The rows of a group lie close to one hidden flat surface of 9 dimensions, which may be shifted away from zero. Surfaces can cross.
Known rows, each followed by its group:
[  5 -24  17  35   3 -15  27   1   9   8  11  -5  22   1   2]
k725
[  5 -19   6 -10  15  -5  19   1 -18   7 -17  10  15  -3  17]
k725
[  9  10 -18  15  22 -29  -9 -12   4 -12  25  -4 -13 -10  19]
k907
[  0  -3  10   0   2   6  -5 -18  30   1  -4  28 -15 -11 -12]
k220
[ 15  21   5  -1   4  -7  -5   1  17  -5 -12  -4 -15 -13   8]
k907
[ 20  17  -5  10  25   9   4  11  19 -16   7  -3 -17  10 -14]
k818
[  3 -12 -12  -5 -10  -6 -10 -22 -10   7   3 -16 -12  -8   2]
k698
[ -4 -13  -6 -15   9 -10   2 -32   1   7 -11  14 -14  -8  -3]
k698
[10  7 16  9 -2 12 20  6  1 -9 -8 20 -5  8  4]
k698
[ 18  11  14  23  -1  -2  -6   1  -6   3 -13   7  20 -10  13]
k220
[ 10  10  -7  10  -3  -3   0 -17 -10 -14  16  15 -23  -2  11]
k907
[ -9  -2  -3 -13   6 -12 -10   0  -9  -7   0   4   4  -3  21]
k725
[-27  24   8  -7  -5  -5 -14  19  14 -13   0  10  10   2   9]
k220
[ -4  -5  18  28 -17   7  11  -8 -15   6  -4  20  23  -2   4]
k698
[-13   3 -10 -30  -9 -23  19 -12  -2 -17   3   6 -35  20  22]
k907
[ 12 -15  -5  13  14  10 -14   8 -20 -18   1   3  34  12  20]
k81
[ 20 -15   1  26  21   6 -19  15 -11  13   8  11  35 -24  -4]
k972
[ 24 -23   7  -1  -1  -7  15   1   5   5  -3  -7 -11  -7  16]
k698
[  4 -12  -7   9  10   2   2  -4   8  -9   9 -17   2  12  -1]
k698
[  0 -27 -15 -23  14 -21  -1   3   4  -1  -2 -20   6  15  10]
k972
[ 25 -11  14   0  22  14  -8  15   0  -2 -13  44  11 -20   7]
k907
[ 17  -6  -5   7  19  10   0  22   9  14  10  21   5   4 -30]
k818
[ -3  -3  15   3 -10  -3   9  -2  26  -5 -12  -4   5  23   1]
k907
[  4 -17  -3   7  -5  -9 -17   0   4  14   2  -4  15  -3  -9]
k818
[  2  -5   0 -11  -6  -3 -12   0 -14   4 -10   1   6  -7  11]
k972
[-15  17  13  -6   9  -3   7   2  11   3 -21  29  15   8 -15]
k81
[ 28   2   5  14   7 -11 -16   8   7   9 -16   2  21  -8   6]
k220
[  3 -33  -5  -1   5   8 -33  11   0  -6  19  12  18  -8  11]
k81
[ 12   0  -3 -22  10 -10  30   2   8 -27 -15 -37 -20  30  30]
k818
[-18  23   6  10 -16 -12  -5 -16  -9   6  -1  27   2 -11   0]
k725
[ 15  -2  -5   4   6 -18   9  16 -11   0   7   8   2   6  12]
k818
[ -2   9   9  -3  11  44  -8  -2  19 -18  -5 -24 -12  -7 -11]
k972
[  6  -7  -5  -5  17   0 -16  11  19  -5   3 -18   7  -5   0]
k972
[ 13  15   4  -2  27  -6  -6   3  13  -5  -9   5  -4 -21   7]
k907
[-12  25  -8   3  12 -14  -4  -7   9  -6  -8  -8   8  17  -8]
k81
[ -6  16 -17  -8  -3 -10 -18 -13   3  -6  15  -2 -26  -5  -5]
k907
[ 11  13   8   4 -13   2 -16  10 -16  -4  -5   3  -2 -27  26]
k972
[-36   3   5 -12  14 -28  28 -23  -2  -7  -8  37   6  15  16]
k907
[ 31  10 -13  -3  -8  14 -21  22  -8 -10   0 -13 -11   6   2]
k725
[  3  -5   4  19   4  20 -10  -2   9  12   3  21  14   0 -34]
k818
[ 34 -18 -10   8   8   9 -16  23 -15  -4  15 -15   9  -8  14]
k81
[-13  -8 -12   3 -16   7  -1 -14 -11  -4  24 -25 -15  -1   0]
k81
[ -2 -17  11 -19 -18  15   1  -1   1  -5 -29  10  13  30   0]
k220
[  1   2  15   9 -14  22   0 -18   1 -10 -17   2   8  12   1]
k220
[ -3 -17  -7  -9  33 -14  20  23  18  -6  11 -12   3  13   6]
k972
[  7  23   1 -16  11 -12  -1  -5 -13  30 -23  26 -14 -33 -15]
k725
[ 14  -4  -5   6  -3  -1 -16  20   1   7  19   5  -7 -21   0]
k81
[-20  -2   5   6   1 -12  15 -14  -9   5  -7  32  18  13  -6]
k818
[ -5   4   9  13  -7  -1 -13  -2  19 -19  -7  25  19  30   6]
k220
[ 14 -18   8  13 -22 -14  31   1  13  13  11  -7 -22   9  -2]
k698
[ 14 -10   2 -10   6  15  10 -29 -28   3 -16  43 -10  -1  -7]
k81
[  8  -4  12   7  11  20  22   4   0 -15  -7  13   0  14   2]
k818
[  1  12  15  19 -11  20  13  14 -17   8   5  16   4 -16  -2]
k81
[-12 -10  15   3  -7 -25  22   7   2  16  -7  17  11  -2   9]
k725
[ -9   2   0  -2   5  -3  12   0 -15 -11  -6  16  11  23   9]
k698
[ -5 -19  15   9   2  -8  17  -7  -2   8  -6  27  15   4   8]
k698
[ -4 -13  -1  -9 -28 -11   2 -13   6 -12   2  -3 -16  25  19]
k220
[ 16 -10   0  11  15   7 -14  14  17 -15  -1 -13  22  12  11]
k220
[  0  -9  -2 -15  -4 -18  13  -3  -8  13   0  -6 -20 -14  10]
k725
[  1  11  -1  -3   9 -15  -3   0  12  14   3  13 -14 -22  -9]
k725
[ 23 -31  -1 -12  -4  35  -2  17   8   9  -2 -25  -2   7 -23]
k818
[ -3 -12  -1   0  -6  27  10 -23 -18  -4   2   0  -7   3  -8]
k81
[ 16  14  10   5 -12  -1 -13   7  19  -4 -10 -11  -6  -7  10]
k818
[ 6  1 16  9 -4  4 13 -2 -6  1 -9 25  6 -4  9]
k698
[ 23   5  19  14  -5   3  -7 -11   5  18 -40 -22  27 -10  -6]
k220
[  1 -17  -2  -8  -7  -2  26 -23 -32   4  -5  16 -12   6  12]
k698
[ 13  25   8   0  -5   2  -4  -4  16  -8  -8  18 -24  -4   1]
k907
[ -7  23   8  11 -19  -2 -11   0  20  14   2   5  -5 -12 -24]
k972
[  7 -16   0  10   7  -4  14   4  -4 -10   7  -9   7   9  17]
k818
[ 20   5   7  35  10   9  -9   9   9 -11  10  18  12   2  -4]
k725
[ 16  -9  -4   5   3  -8   4  10 -15   9  10  19  -7 -15   7]
k81
[  3 -24   0   2  36 -15   3   4  10  -1  -9  -9  34   2  14]
k725
[  0 -14   9  -4   2  -3   9  12   4  12 -26 -17  31  16  -2]
k725
[  3 -17   6   7  16   4  14  34   9  14   8 -14  19  -5 -13]
k972
[ 12   2  10  17 -11   6   1   1  -9   0   1   5  -3 -14  12]
k972
[-10  -9   3  -4   4   0   9  -4  10  -4  -8  -3  10  17   1]
k698
[ -5   2  16  11 -14 -22   5 -19  22   1 -14 -13   4   4  14]
k220
[  6 -25  17 -18  -4  -1  11  17  13   1 -22   0  12  15  16]
k907
[  1  14 -12  39 -19  -1 -17 -29 -23  -3  30   0  -1  -5  -3]
k907
[  1  -9   7 -18  -6  15  -2  -9 -15  -9 -19   0   0   2  19]
k972
[ -3  -7   2  -4  20 -10  -7   8  33  -8  -3   0  15   4   4]
k972
[ -6 -16  13  -7  10   0  -1   0  31  -7  -2  41   3   7  -3]
k220
[ 25   0   2   6  -5   1 -19 -12  21  -4 -15 -20  -6   1   1]
k818
[  0  10   6 -19 -20  16   1  18 -10  12 -13  -4 -10  -5 -13]
k81

New rows, each followed by its group:
[ 1  0  9  3 -9 11 19  0 -4 -7 -4  3 -7 18 -2]
k698
[  3 -12   0   2  18 -24   7  -6  25   5   0  19  -1  -1  -2]
k698
[  1   3   3   4  11   7 -10   8   8  -9  13   4 -11 -24   8]
k220
[27  5  3 26 16  9 10 28 -7 -5 15 28  3 -8  0]
k818
[ -1  18   8  -3 -10  -1   3  -9   3  -6 -10  21 -15   1   4]
k907
[  8   1 -12   3   7 -14  -8 -14   8   5   0  -8   0  12 -13]
k818
[  2   9   0  -1  21  -4 -15   8  -9  -5  -1  22  12 -18  12]
k972
[  0   9   6  -6   0  20 -15  12   8   5  -9   8   6  -2 -19]
k81
[-14  -9  -4   6 -11 -24  -2   4 -10   8  31  13  -4 -15  13]
k81
[-11  10   6 -14   9  -1 -15  18  26   5 -12   8   5 -14 -11]
k220
[  7   0 -13  19   4 -16  -2   0   3  -4  19 -10   1  12  -1]
k698
[-19  10   5 -20  25 -22  -5   6  13   8 -23  15  19 -15   4]
k907
[ 14 -10   6   0   6  13   8   7  13   0  -8 -10   0   9 -10]
k725
[ -9  -2  -7 -15  10 -28  20  -7   9  11  -3   4 -13   7  -5]
k81
[  8 -23   8 -13   8 -20   1  23  12   6 -20  19  26  12  17]
k220
[ -6  -6  -3  11 -29   3  -5 -44 -18  15   4  -2 -13 -11 -15]
k698
[ -3 -22  -9 -11  11   1  12  -5  28   2  13 -31 -22   4 -16]
k81
[ 11   5   5   9   5  -4  12  37   1 -13  18  -6  -5  -2  21]
k818
[ -4  -2 -10  -1  12  12 -27 -12   6  -8  19  24  -7  -7 -14]
k907
[ 13   5 -18 -14   5 -15   5   1   6  -5   0 -31 -17  21   4]
k818
[-14  16   0  -8  -9  -3  -5 -13  12  -2  -6  -1  -9   6  -7]
k907
[ -2 -18  -6 -16  -2 -28  -4  11  -2  17  -6   0  15   4   5]
k972
[ 12   5   5 -18 -20   7  -6   4  10  -1 -13  -1 -23   3   3]
k907
[-13   7  -5 -25   6  13 -16  -8   2  -6 -20 -13   7   8  -7]
k725
[ -8   4  -9   3   0  -5   0  -1  10   0  15 -26  -9   4  -7]
k81
[ 10 -14   3  12   9 -13  35  20   2  12  15 -10 -10  -8   5]
k81
[ 15  17  16  16  -4  -6   8  -5  15  -9 -15   8  -6   1  14]
k907
[ -8  13 -20  -4 -10 -15 -29 -14 -16  -3   8   5   0   1   5]
k81
[  8   2   2  -1   9 -18  -3  21  -4  -7  -6   7  12   0  25]
k698
[ 26 -19 -10   5  30 -16   5  15  16  -5   2  -6   9  15   6]
k818
[  0   1  -2   7 -10  17   3  17  -2  -5  21  -9  -6  -5  -8]
k818
[-14  13   6   2   9 -10  -5 -11 -14   5  -6  46   8 -16   2]
k907
[-13  15 -11   4   8 -14  15  -3  -9  -1   8  13  -5  13  -6]
k818
[  7 -10  -2  -3 -16   1   4   5 -24  16   3 -10   1  -9   1]
k972
[  7  -7 -21  -3  20  -5   2   3   7   7   8   2   0  17 -32]
k818
[ 11 -17   0  16   4  -4  12 -31   1   9  11  17 -16  -7  -9]
k698
[ -5   2 -12  20   8   3   1  -4  -2  -6  24  -3  -1   4 -11]
k818
[ 18 -19   3 -11   5  -8  40  13  -8  20  -1   3 -24  -9  -2]
k81
[ 18  -5  -1   0  13  26  18  30   1  -3  12   0 -13  11 -17]
k818
[  5 -20  14  -9 -26   2  10 -15 -11  -5 -18  -2  -2  10  26]
k972
[  2 -45  -4 -13  12  -3   4  11   6   5  14   2  -1  -6   6]
k81
[-14  -3   5 -13  -7  -8   1   7  14 -15  10  -2 -11   7  19]
k220
[  3  31   9  15 -16   4  -9  10  11  11 -13  13   8   2 -26]
k725
[ 35  -9  19   0  -3  14   6  11 -18  -4 -17  22  -6 -11  22]
k907
[ 26 -15  14  18   8 -29  19  22  10   6   7  19   2  -9  25]
k698
[ 12 -17   3   4  15  -3   7  11   5   0  -2  -3  14   5   9]
k725
[-20 -22  -7   9  -5  16  10  -7 -11  -5  22 -17   8  10 -10]
k818
[  6  -6  -5 -15 -22 -37 -22  10  22   9 -25   1  16  32   6]
k220
[ -6 -19   6   3   0  -7  16  -9  -4   6  -5  22  11  15  -3]
k972
[ 14  -8  -1  12  -1  -6 -22  -3  20   9  -1  -7  12  -4  -6]
k818
[  1  18 -15  14  -7   7 -13   1 -12 -17  11 -20   3  15   1]
k698
[-35  18  22  -9 -23   1   7   5   1 -13 -26   6  20  21  15]
k220
[ -9  -8 -11   4  19   7  14 -11   7 -10  11  -6   4  25 -15]
k818
[  5 -17  -3 -27   4  12 -10   6  18  -1   1  -5 -21  -7  -7]
k220
[ -7   7  18   5  -3  -4  11   0   1  -3 -10   1   2 -16  19]
k220
[ 17 -40  -9 -20   0 -12  27  19 -28  13  -4  -8   7  20  15]
k818
[ 36 -35   6   2  17  -6   1  13  -1   7 -19  -5  24  -1  19]
k220
[ 16  20  11  20  -3 -11   0   0   2  -6  -2  30  -3  -5  17]
k907
[-26  32  17   1 -21 -11   0  15  -6  -8 -22 -10  29   9  21]
k220
[ 10  21   0  14 -20 -13  -6 -12   1  14   9  14 -25 -20  -9]
k698
[ 22   1   9  24 -16  14   9 -16   0 -17   4   6 -16  14   9]
k907
[ -5  -9  -4  -6  13 -13   3   7   0  -6  -2   1  19  17   9]
k81
[ 18 -19  -6   7  20  10   6  -9  11  -7  18 -12 -23 -12   1]
k725
[-3 -9 -1 -4 16 17  4 -6  0 -8  0 -2 -1  5 -5]
k972
[  9 -14  -7   4  -2  17 -26   4  -2  -3  19  -2   1 -12  -2]
k81
[-25  -2  -2  12  -7  12  -1 -14  -2   4  21   4   7   4 -28]
k818
[  8  -7   6  -6 -16  25  -9  -3  -9  -4  -3  30  -9   0  -3]
k907
[-20   6   6  35 -12  -4  -2 -25   9  -1  17 -10  15  -1  -6]
k725
[ -4  -5   9  14   4  -9   9  15  -4   5  15  24   9 -14   6]
k81
[  1   3   8 -23  -1   3   1   6  -8   6 -21   9  -1 -12   8]
k907
[ 27  23  10  24  -8  14  22  10  12 -10  12   9 -30   6  -9]
k698
[-15  -8  -4  11   5 -20  15  -4  -8   0  20  11   6  -2  14]
k81
[-19 -10  -7  27  10  -3  13 -16  -4 -16  29 -26  12  11   9]
k81
[ -7  16  -3 -11  -5   2 -34  27  11 -13  -7  19  20  19  -4]
k220
[ 11 -15  -6  15   7  18   6 -30  -2 -16   5 -23  -2  16   2]
k818
[  6 -12  11   1   9  25   8   4 -12 -12   4  17  -3 -14  12]
k220
[  2 -12   5  22  21  -7 -13 -17  -2   1  -2  22  29 -17  10]
k698
[  6  -4  12   8 -10  -1   8   4 -12  -2  -2   6   3  -2  21]
k818
[  4   3  -3  -8   5  -1   3 -16  -4  23 -16 -24  -1 -16 -15]
k725
[ -4  -6   7  14   4 -12  13 -10  -8  12  -6   3  20  -8   6]
k725
[-10  -7  12   1   9   1  16  -5  13   5  -5  11   4  -1 -11]
k725
[ 10  17  10  22 -13   8  -8 -15   8  -5  -9 -18   7  -2   2]
k220
[ 34 -32   0  -1  -7   6  -5 -11  -3   1  -7   2  -4   9   6]
k220
[  1 -20   5  -2  -5  -3 -14 -17   1   8 -12 -10  12 -17  11]
k698
[  6 -13  23   3 -49  22   0   6  -4   7 -20  10   9  20  -3]
k907
[  8  26  14  22  16 -23   4   0   0  -1  -8  40  11 -19  20]
k907
[-22  13   6 -14  18  15 -15 -12  -7 -18 -20  35  16   3  10]
k725
[  4   5  -8   3 -12  12   3 -26  -4  -3   5 -10 -25   5 -13]
k698
[  5  -6 -14  25   4 -13 -26  -7  14   7  16 -13  14  -4 -11]
k818
[ -3 -15  -4 -22 -17  -8  11  25 -10  21   2 -32  -1  -2  -2]
k972
[-40  -8  12  18   2  -8  19  -9   5  -7  19  13  15   4   4]
k81
[ 13  -6   7  10   2 -24  -2  17  11   5   2   3  10  -8  19]
k698
[ 43 -24   4  -1   8  15   6  -2  -9  10 -21  16   2   8 -10]
k818
[ -6  35  -1  12  -5  18  -4  -2 -11 -12 -19 -22  15  23 -11]
k81
[ -6   1 -15 -18  20  -5 -20   4  -8   8  -3   7  11  -5  -6]
k972
[-11 -23   3  14   4   3  11  -6 -14  -7  17   9  13   1  13]
k81
[ -9  18  -6 -13  -8  -7   7   2  10  -8  -4 -21 -17  16  -3]
k818
[ 18  14 -20  19   2 -22 -13 -14  -4   2  13 -10  -8  -1   4]
k818
[  0  22  14   1 -29  -2   9  16   5   4 -10   1 -11   5  -3]
k698
[  2 -11  27  17   1 -12  16 -16  13   3 -26  19  25   3  17]
k220
[-15   0   3  14 -20   5  13 -44 -31   7   9  -6 -11 -20   4]
k725
[ 25 -14  -4  -1  -8  -4 -22  -4  14   4 -15  -8   9  19  -5]
k220
[  5 -14  -9  29  15   7   3   9   4 -17  35 -19   4   4   4]
k818
[ -5  15   3  10 -35 -19  -8 -18  10  -9   1  -9 -10  15  16]
k220
[  2  25  10  -8 -29   3  -8  -4   3   4 -13  17 -18  -4  -5]
k907
[  7   5  -2 -10 -30 -11 -13   7   9   3  -1 -15 -13   5   3]
k907
[ -1  22  12  15 -14  32 -15 -15   5 -13 -22   1  11  11 -16]
k220
